All groups share one centre, and each spreads out both ways along 7 directions, with some noise.
(in the rows, 128 means zero)
Known rows, each followed by its group:
[129  98 111 114 200 117 145 168  98 162 137 155 134] -> z85
[144  96 136 116 147 137 117 107 162 166  89  84 131] -> z610
[ 88 113 113 106 149  83 100 138 118 114  82 169 107] -> z148
[143 169 184 178 114 176 168 112  94 187 111 110 178] -> z148
[134 123 168  98 143  72 175 185 151 159 209 124 163] -> z85
[119  83 148 144 134  83 161 160  13 135 141 165 165] -> z132
[156  78 137  91 142  96 170 118  97 133 177 157 150] -> z793
[176 122 108 114 124 146 107 151  72 140 128 143 134] -> z132
[ 73  91 133 125 166 134 121 151  99  89 127 154 154] -> z132
[108  97 125 152  72 101 105 127  78  98 127 118 109] -> z610
[137 120 127 119 130 144  98 122 128  98  91 117 132] -> z85
[145 124 125 102 145 119 106 137 141 141  96 130 128] -> z85
[157 121 120 158 116 118 147 189  97 107 193 103 153] -> z12
[138 132 117 132 152 138 119 173 116 150 142 129 134] -> z12
[101 107 100 160 131 124 151 128 127  73 171 115 112] -> z793
[127  99 157 104 134 137 140  64 132  58 146  95 104] -> z12
[190  97 101  92 159 145 112 138 103 105 134 137 137] -> z148
[101 147 131 121 142 169  75 132 151 107  95  96  99] -> z793
[118 129 148 146  92 111 133 143 136 124 158 105 137] -> z610
[103  74 100 107  92 139 117 104 126 122 160 152 111] -> z793
[155 118  89 136 118 187 115 103 118 122 114 141 133] -> z148
[111 130 108 137 132 144 114 145 161 113 144 104 111] -> z12
[168 103 148 100 133  94 164 119 110 186 117 161 172] -> z793
[ 76 131 137 142 133 171 109 102 152 116  89 120 130] -> z85
[148  97 111 124 119 102 142 146 112  68 182 134 145] -> z148
[138 123 102 135 119  93 128 123  82  76  86 198 157] -> z148
[ 62  94  74 160  80 136 110 114 131 125 112 167 117] -> z132
[136 106 126 118 189  89 179 134 136 133 152 129 134] -> z793
[142 156 155 137 117 117 125 167 157 160 115 102 161] -> z793
[150 157 145 160 131 110 140 187 112 178 110 120 175] -> z793
[135 118 112 100 128 100 128 131  77 130 139 182 105] -> z610
[127 129 112 171 131 138 124 124  79  98  96 137 133] -> z793
[132  47  97 127 112 120 101  92 138 104 121  72  90] -> z610
[119 105 128 133 129 135  98 114 126 128  82 102 116] -> z610
[106  89 141 130 195 111 145 137 132 144 144  73  96] -> z132
[124 128 117 124  93 112 120 120 172 111 140 108 112] -> z85
[161 129 161 138 185 150 140 145  99 169  70 126 194] -> z610
[158  68 141  82  99 105 155 149  76 133 223 151 154] -> z793
[ 69 177 156 153  75 129 132 133 243 160 143  84 132] -> z610
[127  90 112 134 112 115 154 134 124 134 176 128 132] -> z148
[ 91 133  84 154 130 155 107  95 139 153  91 127  70] -> z85
[153  48  60 113 188 137  92 150 101  52 102 139 140] -> z85
[108 130 123 151  78 118 111 139 104 120 134 128 112] -> z132
[ 99 105 114 112 141 130 107 153 121 111 157 116  91] -> z148
[100 107  70 130 190 176 116 100 178 121  85 142 117] -> z610
[155 123 168 121 123 118 145 149  92 110 152 121 173] -> z85
[ 74 114 134 140 153 119 111 142 153 112 143  55  67] -> z132
[ 86  63  69 154 146 123 149  98 166 165 145 109  94] -> z132
[115 154 142 158 181 173 152 174 144  77 160 116 179] -> z610
[116 111  83 145 123 140 115 107 188 150 141  84  70] -> z132
[190 109 136  66 183 101 112 155 143  94 124 106 138] -> z148
[126 119 157  84 166 102 138 123 118 123 126 148 129] -> z12
[115 100 112 134 112 153 118 113 138 125 139 117 122] -> z12
[150 138 174  81 127  75 145 163 156 176 143 130 161] -> z85
[142 159 172 146 132 124 142 154  92  87 136 113 161] -> z148
[ 99 116 150 133 111  95 122 181 138 108 154 113 153] -> z12
[144 145  96 147 147 172  98 153 126 159  99 117 116] -> z12
[143 113 108 136 132 121 140 174 100 162 158 153 151] -> z12
[156 163 143 113 143 136 115 111 180 151 107  88 109] -> z132
[ 92 178 109 111 190  79 120 224 185 148 132 145 113] -> z12

New rows. What belongs after each?
[ 97 173 195 141  78 133 150 108 152 165 144 108 141] -> z85
[143  82  89 119 173 140 148 104 150 140 127 136 136] -> z610
[ 94 145 137 126  86 100 109 170  98  58 199 125  91] -> z610
[103  95 123 135 114  81 154 145 140 127 175 124 128] -> z148
[110 155 154 108  77  87  85 166  55 106 136 150  84] -> z610
[108 115 169  96 222 139 137 144 155  97 123 110 154] -> z132
[111 119 144 136 136 101 138 129 117 147 120 108 115] -> z132
[153 119  57 148  88 104 115 111 135 127 152 107  45] -> z85
[139 149 124 132  94 121 136 102 175 142 129 117 126] -> z132
[153 157 186 108 142 117 124 178  99 123 151  99 145] -> z610
[ 75 130 142 146 148 168 130 128 141 118 132 117 131] -> z85
[118 177 143 108 152 130 142 145 167 161 135 155 138] -> z610
[141 162 147 115 139 111 131 138 122 200 116 131 102] -> z85
[129 101 124  94 173 120 105 142  91 178  83 156 115] -> z148
[111 100 105 119 134 150 139 122 164  96 148 160 164] -> z132
[ 93 116 133 165 157 160 159 109  65 162 109 166 147] -> z85
[ 95 133 170 137 119  99 135 153 105  88 144 117 137] -> z132
[121 134 145 110 152 148 124 145 164  74 152 112 146] -> z132
[139 100 103 128 126 154 128 127 113 133 157 128 125] -> z148
[129  87 119  93 139 160 118 162 109 163 175 147 137] -> z12
[ 54 110 145 176 127 185 138 116 129  65 162 106 145] -> z85
[ 90  82 140 141 152 153 146 124 111 106 108 158 199] -> z85
[123 153 129  93 176 140 123 153 142 112 144 139 114] -> z610
[153 121 144  59 199 168  99 175 100 163 152 140 125] -> z12
[137  81  84 126 116 155 153  87 115 176 152 171 124] -> z12
[143  98 117 124 133 142 134 142  91 131 174 126 126] -> z148
[113  94 122 153  94 116 140 152 143  57 217  77 121] -> z610
[101 132 108 110 122 118 135 136 188  96 198 118  89] -> z610
[ 62 102 115 106 159 103  85 160 100 131 111 150  75] -> z148
[101 100 128 142 116 130 145 117 133 114 134 139 158] -> z85
[122  57 167  99  89 174 108 107  99  98 172  95 150] -> z12
[ 78 138 174 106 144  79 114 128 168  81  91 112 127] -> z12
[146 118  99 118 118 139 161  95 175 134 130 179 182] -> z132
[ 94 126 131 137 136 156 108 148  85 132 142 124  99] -> z148
[169 105 149 132  67 112 133 115  92  81 132 126 177] -> z85
[145 104 128 124 138 156 131 139  97 157 165 119 128] -> z148
[154 125 131 132 132 129 140 132 129  94 144 118 150] -> z148
[135 132 152 112 170 128 135 124 147 144 101 128 145] -> z132
[142 134 116 131 163 146 109 133  84 130 105 121  95] -> z85
[122 126  94 126 152 105 145 136 133 199 128 148  92] -> z85
[133 102  87 149  82 121 129  96 122 116 119 140 122] -> z85
[151 135 146  62 143  96 115 151 130 119 175 113  85] -> z610
[167 145 156  84 184 127 121 157  86 134 121 143 135] -> z610
[111  95 116 168 124 142 163 123 211 121 166  74 165] -> z610
[115 129 148 131 129 116 108 152 127 114 109 111 141] -> z12
[126 144 169 119 164 112  97 149  52 165  49 129 119] -> z132
[157 102 111 122 114  98 136 137 122 120 153 128 131] -> z85
[143 137 131 166 140 100 167 148 119 152 115 131 162] -> z793
[117 111 117 138 139 125 105 132 106 161 112  96  77] -> z132
[131  96 125 100 155 115 131 135 165 166 147  99 113] -> z148
[152 114 104 123 121 125 139 106 163 104 123 130 150] -> z148
[ 94 106 143 142 116 170 114  95 134  85  78 136 172] -> z85
[142 101 132 128  99  98 167 127 145 133 175 128 151] -> z793
[137 133 132 137 123 132 129 121  95 145 115 135 122] -> z85
[ 95 146 153 169 102 136 137 148 119  84 169 107 136] -> z148
[172 171 184 164 122 162 167 132  88 135 140  99 187] -> z148
[146 133 101 136  95 126 139 102 184 146 147 109 111] -> z132
[140 103 135 150 102 138 143 112  77  96 126 140 172] -> z85
[109  66 107 147 128 113 169 139 115 106 174 154 178] -> z85
[161 155 166 115 130 116 132 130  84 182  98 134 133] -> z85
[116 120  90 167  84 129 142  91 122 147 135 133  92] -> z85
[ 77 112 144 135 129  28 145 168  60 107 120 185 139] -> z148
[144  85 133  77 141  61 149 186 195 116 192 124 172] -> z85
[141 117 102 144  82 125 116 137  95 139 130 146 119] -> z132
